There are 4 nested groupings, the coarsest first. Each group lies inside one group of the grouping before and may be the whole of it. The rows also spread widely along 11 directions, which tell nothing about the answers.
Known rows, each followed by its group in each grouping:
-24.4	10.7	-14.6	-7.0	0.5	-5.9	-2.1	-5.7	39.4	23.0	-9.4	-2.0	-5.5	9.0	2.3	5.8	-23.8	-6.6	-1.6	11.2	-34.9	-5.1	1.9	1.8	10.7	-13.4	0.5	-3.4
sadi J_61 J_471 J_737
4.8	6.3	5.3	-1.8	3.1	-21.9	6.0	-17.9	10.0	18.0	-19.2	9.7	5.3	21.5	15.8	6.8	-17.5	-15.9	10.4	15.1	-28.0	18.8	-13.0	1.2	16.6	8.7	9.8	-15.2
sadi J_110 J_858 J_42
6.2	-2.0	-4.1	-16.8	2.6	0.9	13.7	-6.4	29.0	17.4	-1.4	-6.2	-23.6	12.9	-1.1	-3.8	-15.6	-1.0	-3.4	9.1	-39.6	4.0	-11.2	19.3	7.4	-11.1	11.9	-4.1
Dekop J_346 J_25 J_965
-6.2	-3.4	9.9	-6.4	17.0	1.9	0.1	-4.5	31.3	26.2	-16.8	5.2	-12.5	19.5	5.7	-1.1	-11.4	-15.7	18.5	-5.8	0.7	-2.8	-12.8	6.1	18.0	7.7	6.4	-6.8
sadi J_110 J_172 J_89
-5.3	-7.4	2.5	5.7	6.5	-2.1	1.2	-2.2	25.2	38.3	-14.1	7.7	-12.9	17.1	13.4	-12.7	-24.2	-16.0	5.1	0.0	-2.4	3.2	-4.9	0.2	18.5	1.3	1.5	4.7
sadi J_61 J_937 J_583
13.8	13.5	3.8	-21.1	27.5	-5.7	-4.7	0.9	29.7	-0.9	-5.7	-4.1	0.4	16.7	14.8	12.1	-3.8	7.0	21.9	6.2	-14.9	-4.5	-28.4	-3.4	4.1	3.5	10.2	-23.9
sadi J_131 J_824 J_929
-22.0	-0.5	-1.1	-1.2	13.8	-35.1	18.1	-25.8	32.1	19.0	-6.2	25.6	-12.7	-11.4	19.1	9.4	-7.4	-21.3	10.4	10.6	1.9	21.1	-17.2	-21.0	-27.7	-3.8	1.8	0.5
Dekop J_510 J_789 J_450
-12.1	-9.4	11.1	19.2	24.0	-23.6	20.6	1.2	28.3	-4.2	-0.9	7.5	-25.9	21.1	5.3	13.7	-9.5	1.5	21.2	-0.1	3.4	13.8	-13.0	12.8	-15.6	-6.0	13.2	-6.5
Dekop J_510 J_789 J_855
-0.4	-24.0	22.4	16.7	-6.5	-5.4	11.0	2.6	79.0	23.0	-10.0	25.4	-36.1	17.3	2.1	-9.0	-18.7	22.9	4.0	-23.1	37.6	-16.2	-24.7	0.7	-2.9	-13.9	-14.8	9.5
sadi J_61 J_471 J_915
-13.2	5.8	30.0	37.7	-5.9	-14.3	31.5	-5.5	17.6	26.1	-2.7	3.8	-12.2	25.4	18.5	-38.3	-38.7	-18.0	22.0	11.5	10.1	47.0	-5.4	11.4	-7.3	-12.8	9.6	9.0
sadi J_110 J_255 J_426
-14.3	-2.8	6.5	11.5	20.2	-25.3	0.5	-19.0	20.7	10.0	-8.9	21.0	-13.4	5.6	17.8	3.4	-14.0	-5.0	10.8	3.9	2.0	24.1	-9.1	6.5	-16.8	-2.3	0.8	7.9
Dekop J_620 J_305 J_293
8.0	1.1	-13.4	-11.0	26.2	-37.6	-18.3	-6.8	33.5	-8.6	-21.8	10.5	4.3	20.4	25.1	32.9	-6.0	23.1	11.2	21.3	-3.9	-6.5	-25.4	-2.2	1.2	2.1	-3.6	-17.0
Dekop J_346 J_25 J_199
-17.1	-9.4	3.6	3.5	26.1	7.0	20.6	10.1	10.9	30.5	-14.7	-14.1	-9.7	36.0	2.9	-4.1	-22.4	-28.3	20.8	9.5	-15.7	4.8	1.7	13.1	25.9	6.5	23.8	-14.5
sadi J_61 J_937 J_740
-7.0	6.1	18.3	27.4	15.6	13.6	-7.8	2.2	-0.2	22.6	-8.1	-5.4	-19.8	28.8	7.0	-22.1	-30.4	-15.1	15.0	-9.4	-14.4	23.3	11.3	33.3	21.1	1.2	9.3	15.5
sadi J_131 J_824 J_88
8.9	4.1	14.6	-2.3	19.1	8.0	-19.3	-16.3	17.8	13.1	-6.6	12.0	-27.2	3.1	-1.7	1.8	-7.1	-7.7	4.3	-30.0	-23.1	1.9	-3.4	26.5	12.3	5.5	0.6	9.6
sadi J_131 J_882 J_174
-6.7	14.6	18.6	1.4	2.2	10.4	-0.1	-6.8	45.2	17.0	12.2	11.9	-37.0	-6.4	-2.6	-21.4	-11.4	-4.0	3.3	-32.0	-11.3	-0.5	-7.8	19.2	-6.7	-13.0	-3.1	16.1
sadi J_110 J_172 J_89
17.6	23.1	14.8	-57.5	44.7	-7.4	-24.3	-41.8	11.8	1.7	-1.9	10.2	-6.8	-18.0	25.5	16.9	12.3	-16.0	28.7	3.3	-15.5	24.7	-34.7	12.3	-22.3	18.8	15.3	-10.4
Dekop J_346 J_25 J_199
-37.2	-0.1	4.8	-11.3	10.7	-5.4	32.7	-21.2	40.4	44.9	-6.1	1.8	-15.5	5.0	2.3	-3.8	-18.9	-43.8	15.8	15.4	-7.4	15.2	-4.3	-1.8	-2.7	-2.6	10.3	-10.8
Dekop J_346 J_25 J_965
28.6	-9.5	-8.3	-27.0	24.8	-16.8	3.0	-0.9	10.7	6.5	-11.3	8.7	-2.6	10.7	14.7	18.3	5.7	1.6	5.4	2.7	-28.0	-14.1	-32.7	-16.8	19.3	12.6	15.2	-23.6
sadi J_61 J_937 J_583
-17.0	18.9	2.0	28.5	33.2	2.7	12.1	20.3	1.3	8.2	26.4	-6.2	-32.7	1.6	11.3	-30.4	-17.3	-23.4	13.6	-15.9	-15.9	10.2	6.9	10.3	-4.0	-8.9	18.1	10.4
Dekop J_346 J_25 J_199
-35.7	24.1	3.3	27.0	-4.8	-18.7	7.3	-15.5	19.8	22.9	0.0	13.8	-10.9	1.9	7.7	-13.2	-29.0	-24.6	1.0	-0.2	-28.9	25.3	15.1	6.4	-3.9	-13.2	-2.9	12.0
sadi J_110 J_858 J_42
5.7	16.3	26.6	18.6	14.9	-15.0	-4.6	-6.4	21.1	12.9	-3.7	6.8	-4.2	17.4	26.3	-12.2	-24.6	-9.9	26.9	-3.6	16.7	19.3	-14.0	2.2	3.4	5.8	0.6	-5.0
sadi J_131 J_882 J_174
20.4	-5.8	26.1	-1.4	19.8	-26.6	14.2	-18.4	17.4	-1.2	-3.8	17.4	-23.0	7.5	36.0	-13.8	-9.6	18.0	25.6	14.9	21.0	48.1	-35.3	15.1	-38.4	-6.8	10.5	8.3
Dekop J_346 J_25 J_199
-2.9	19.3	21.8	-0.7	36.2	-18.0	-11.4	-21.0	16.7	-5.7	4.2	24.7	-11.9	-8.1	14.6	8.1	5.5	-14.2	25.7	-22.9	1.7	13.9	-20.3	-0.4	-14.8	10.4	4.2	-4.3
sadi J_110 J_255 J_426
6.3	11.5	14.5	23.9	15.0	-7.2	0.0	4.7	10.6	5.2	13.6	12.8	-21.1	6.7	10.4	-12.4	-15.7	-12.5	5.5	-28.7	-11.8	-1.4	-5.8	2.9	10.3	4.0	3.1	3.1
sadi J_61 J_937 J_740
27.7	11.5	19.1	-1.4	11.8	-4.2	-17.1	-18.9	-0.2	8.1	3.0	10.5	-24.6	1.7	23.5	-21.3	-15.9	-2.1	6.7	-8.3	-15.5	30.9	-14.3	29.2	-4.4	4.3	5.6	19.2
Dekop J_346 J_25 J_199
-0.3	12.5	-4.7	-24.9	20.9	-20.7	1.3	-11.2	30.1	-1.8	-2.1	9.9	-4.0	-3.0	22.1	9.1	-4.1	13.8	12.4	14.8	-17.1	15.4	-25.9	-3.9	-25.0	-12.6	6.8	-5.8
sadi J_61 J_937 J_740
14.8	-15.5	0.4	-13.4	9.7	-7.9	14.8	-5.8	17.2	12.1	-18.5	5.7	-14.2	19.9	-1.1	8.7	-3.7	0.2	0.4	2.5	-36.0	0.0	-23.0	5.4	18.7	1.0	16.8	-13.3
sadi J_110 J_255 J_426
6.6	31.7	25.3	9.6	4.0	-21.7	-5.5	-23.8	11.3	13.7	9.2	24.9	-3.9	-8.8	22.4	-12.9	-11.7	-33.3	12.8	-19.2	-9.6	16.6	-13.2	-12.4	-0.1	13.1	-0.7	-3.8
sadi J_110 J_858 J_42
3.3	-13.6	-13.9	12.3	1.7	-27.6	20.4	-4.2	18.6	13.1	-10.0	16.3	-21.0	8.7	10.5	3.1	-13.9	-0.2	-13.1	7.3	-25.7	2.6	-11.8	-5.7	6.3	-9.7	2.8	0.4
Dekop J_346 J_25 J_199

New rows, each followed by its group in each grouping:
6.4	22.2	2.8	-2.0	31.1	-10.1	-0.5	-1.1	2.6	4.4	6.6	3.6	-7.8	-2.6	21.3	-8.5	-7.2	-14.4	17.7	-4.6	-19.0	11.9	-13.4	-9.4	-2.2	0.2	13.5	-6.9
sadi J_131 J_882 J_174
-27.5	17.5	22.3	6.0	8.0	-7.9	20.4	-11.6	46.9	16.3	9.0	10.8	-19.6	2.7	0.4	-7.5	-13.4	-20.1	20.8	-10.7	-4.0	12.6	-7.0	4.8	-15.4	-6.9	6.3	-7.4
sadi J_110 J_858 J_42
-13.2	16.9	-5.0	-4.2	9.7	-20.5	8.0	-14.5	8.8	19.4	-9.8	-0.7	12.9	15.0	16.8	7.5	-24.3	-26.7	10.1	21.0	-34.7	13.9	-3.1	-6.1	14.5	4.4	10.7	-17.4
sadi J_61 J_937 J_740
-15.9	21.1	10.9	17.8	16.3	-2.4	11.4	6.0	10.8	21.7	12.3	-3.0	-7.8	11.1	13.1	-21.7	-25.2	-32.9	17.4	-7.2	-12.7	9.5	2.5	-0.7	10.4	1.4	12.0	-4.8
sadi J_61 J_937 J_740
-35.0	22.4	-21.7	15.5	12.3	-25.4	-11.1	-10.3	26.1	28.7	1.1	19.9	1.1	-12.8	15.7	1.2	-19.6	-39.0	-5.2	-5.2	-16.6	-10.3	6.2	-31.3	10.1	0.7	-12.4	1.4
Dekop J_620 J_305 J_293
12.1	24.5	4.4	-14.0	10.3	-3.9	7.1	-2.6	25.7	18.8	10.6	0.6	-1.3	-1.6	13.7	-7.3	-9.6	-24.9	10.2	-6.8	-23.0	-11.9	-23.5	-27.5	15.6	6.7	6.2	-22.0
sadi J_131 J_824 J_929
-2.7	-10.5	-2.8	5.3	36.5	4.1	18.2	9.3	-8.5	11.2	-5.1	-2.9	-24.8	13.8	6.3	-9.0	-6.8	-10.8	13.6	-0.3	-29.2	18.2	-7.1	7.7	1.7	-2.9	25.9	1.1
sadi J_131 J_824 J_929
6.4	-11.6	-5.2	-8.8	28.3	-19.7	12.9	6.5	20.6	0.9	-9.5	7.7	-12.0	14.8	19.7	6.9	-3.3	19.5	15.4	12.7	-8.2	9.2	-26.4	-2.3	-12.1	-8.9	13.5	-7.5
sadi J_61 J_937 J_583
-16.2	8.1	16.9	4.9	19.5	-14.2	-9.6	-18.3	35.5	-0.4	-6.5	22.6	-23.0	4.4	4.9	9.9	-3.9	5.3	16.0	-15.4	-5.0	14.7	-7.7	22.1	-18.8	-5.0	-1.7	5.2
sadi J_110 J_858 J_42
15.2	-16.5	-4.4	-0.9	22.7	6.8	20.6	15.6	-12.6	27.2	-0.9	-2.2	-25.1	12.6	13.3	-26.8	-11.8	-13.7	2.4	-1.4	-29.2	11.2	-11.8	-1.0	15.5	-0.7	25.4	4.8
sadi J_61 J_937 J_583
1.7	3.3	28.3	14.1	23.9	-22.5	21.5	-11.4	31.9	8.0	5.5	16.2	-16.0	13.8	9.5	11.7	-5.4	-29.3	26.1	-20.3	17.9	-6.8	-24.7	-9.4	5.3	20.5	8.1	-27.1
Dekop J_346 J_25 J_199
-13.6	26.0	5.4	28.6	-6.4	-7.3	11.1	3.2	18.9	-2.9	17.7	1.1	-26.2	9.3	-2.8	-19.2	-23.8	4.8	-4.5	-10.1	-50.1	16.9	10.4	27.7	-5.1	-24.9	7.0	10.3
sadi J_110 J_858 J_42
11.1	10.2	16.9	-5.4	4.4	-7.9	28.3	-7.5	27.7	3.0	13.4	-4.5	-25.4	12.4	4.8	-10.1	-15.1	0.3	10.7	4.1	-26.2	16.8	-20.3	20.4	-8.8	-10.2	18.4	-10.8
Dekop J_346 J_25 J_199
44.5	10.6	12.3	1.6	18.1	-24.1	-15.1	-3.4	11.9	-19.8	10.2	16.3	-16.0	6.8	22.0	2.4	-2.5	21.5	5.1	-14.9	-10.2	-0.3	-29.3	7.8	-1.4	5.1	1.3	-5.2
Dekop J_346 J_25 J_965
12.1	3.3	19.4	-4.8	37.5	0.8	0.5	-7.2	7.3	0.5	2.5	8.0	-25.7	3.0	9.9	-3.2	-0.3	-4.5	22.3	-19.2	-10.5	16.5	-18.2	15.3	-7.9	3.6	17.5	-1.7
sadi J_131 J_882 J_174
-7.5	-11.4	3.6	-13.8	12.2	-5.2	26.8	-6.9	26.9	32.3	-16.3	0.1	-8.0	18.0	8.9	-1.1	-16.7	-16.4	13.7	16.2	-12.0	11.5	-16.0	-1.6	8.0	-0.5	16.2	-13.0
sadi J_61 J_937 J_740
14.5	10.7	13.6	15.1	23.1	7.3	14.4	31.0	28.8	2.8	31.1	-8.0	-35.4	13.1	5.3	-29.5	-10.9	-2.9	14.8	-25.8	-2.0	-15.6	-15.8	4.1	5.4	-7.1	13.7	-8.0
Dekop J_346 J_25 J_965
-7.8	-8.9	19.4	-23.7	19.6	10.1	11.5	-25.4	23.9	26.3	-11.2	6.4	-22.7	4.1	0.1	1.0	-7.3	-18.1	19.2	-2.0	-15.9	20.9	-13.5	20.1	-5.6	3.7	18.5	-2.0
sadi J_61 J_471 J_737
-37.8	1.3	-10.7	30.4	17.6	-7.4	1.4	6.1	22.2	15.5	-14.0	-0.9	-19.1	21.9	-1.2	4.0	-26.7	-5.1	3.9	0.4	-23.3	6.3	20.0	20.5	10.5	-15.4	0.8	8.1
sadi J_131 J_882 J_174
-25.9	-0.4	-6.0	-0.9	14.3	-11.4	3.0	-15.6	23.7	19.4	-12.8	13.1	-12.3	3.6	-0.8	16.0	-12.6	-18.2	1.3	-1.1	-29.0	0.7	0.3	1.4	6.1	-0.5	5.1	-2.4
sadi J_61 J_471 J_737
-6.7	3.7	2.6	-11.6	11.6	-18.0	-4.0	-24.1	22.2	23.7	-19.9	1.7	2.2	19.2	14.7	15.9	-20.4	-22.8	15.1	20.6	-15.2	18.0	-8.4	6.6	9.1	12.5	7.8	-10.6
Dekop J_510 J_789 J_450
0.4	12.2	12.6	13.6	19.0	-19.4	-13.1	-8.1	11.7	21.8	-7.4	22.8	-0.2	5.8	21.8	-2.6	-9.7	-32.2	16.0	-17.4	3.8	-1.4	-10.0	-20.5	19.7	22.5	-1.7	-8.5
sadi J_110 J_858 J_42
19.9	-2.2	3.7	7.3	34.7	-4.1	7.9	26.7	2.2	-6.6	2.6	-3.6	-18.3	25.4	12.2	-8.5	-2.7	8.6	19.8	-8.3	-12.8	-3.9	-21.3	4.9	12.3	0.7	22.9	-11.9
sadi J_110 J_172 J_89
-13.5	1.0	-1.2	12.4	-1.9	-36.6	18.6	-15.3	35.6	13.0	-7.4	22.4	-3.1	3.2	12.6	12.5	-16.9	-7.8	2.2	6.7	-8.6	1.7	-16.1	-23.5	-3.2	-6.5	-1.5	-12.7
sadi J_61 J_471 J_737
20.7	26.2	1.0	-36.7	1.4	-18.4	-31.8	-19.1	52.1	6.2	-6.5	17.3	0.6	-9.5	26.0	1.5	-3.8	22.0	5.5	4.4	-9.9	-0.4	-32.7	-9.4	-11.5	-8.0	-12.8	-1.2
sadi J_110 J_858 J_42
8.3	-16.0	7.9	-12.7	31.3	-22.7	36.4	-6.8	18.5	0.9	-5.5	8.9	-24.0	10.0	19.8	2.6	1.2	7.3	21.7	17.7	2.0	27.5	-35.2	1.4	-27.1	-7.0	23.9	-12.1
Dekop J_346 J_25 J_199
-28.3	10.6	-0.4	12.3	24.6	-13.3	12.5	6.1	19.5	5.9	-6.6	-4.4	-6.9	20.7	10.2	-3.8	-18.8	-4.0	22.2	15.1	-15.2	20.8	-3.0	9.4	-6.6	-14.0	13.8	-4.5
sadi J_110 J_255 J_426
-4.8	16.9	21.5	18.2	16.0	-0.2	6.7	16.1	31.8	5.4	13.5	-16.9	-16.6	32.3	13.4	-17.2	-29.7	-5.3	34.4	3.4	9.8	15.8	-6.4	23.1	-1.4	-4.0	15.5	-7.1
Dekop J_510 J_789 J_855
4.9	1.7	-11.0	-31.9	25.8	-6.1	2.6	-13.7	12.2	9.2	-1.7	2.6	-20.1	-4.6	13.5	-0.6	-1.4	1.6	4.8	16.3	-34.3	19.6	-17.8	12.1	-16.8	-10.4	15.6	2.8
Dekop J_346 J_25 J_965
23.4	-5.3	5.1	0.5	1.9	-0.8	-1.4	7.6	31.4	11.6	-0.5	0.2	-24.8	21.8	-1.2	1.4	-12.1	-1.2	0.0	-17.0	-16.8	-20.2	-16.2	8.2	26.4	5.2	6.2	-8.4
Dekop J_510 J_789 J_855
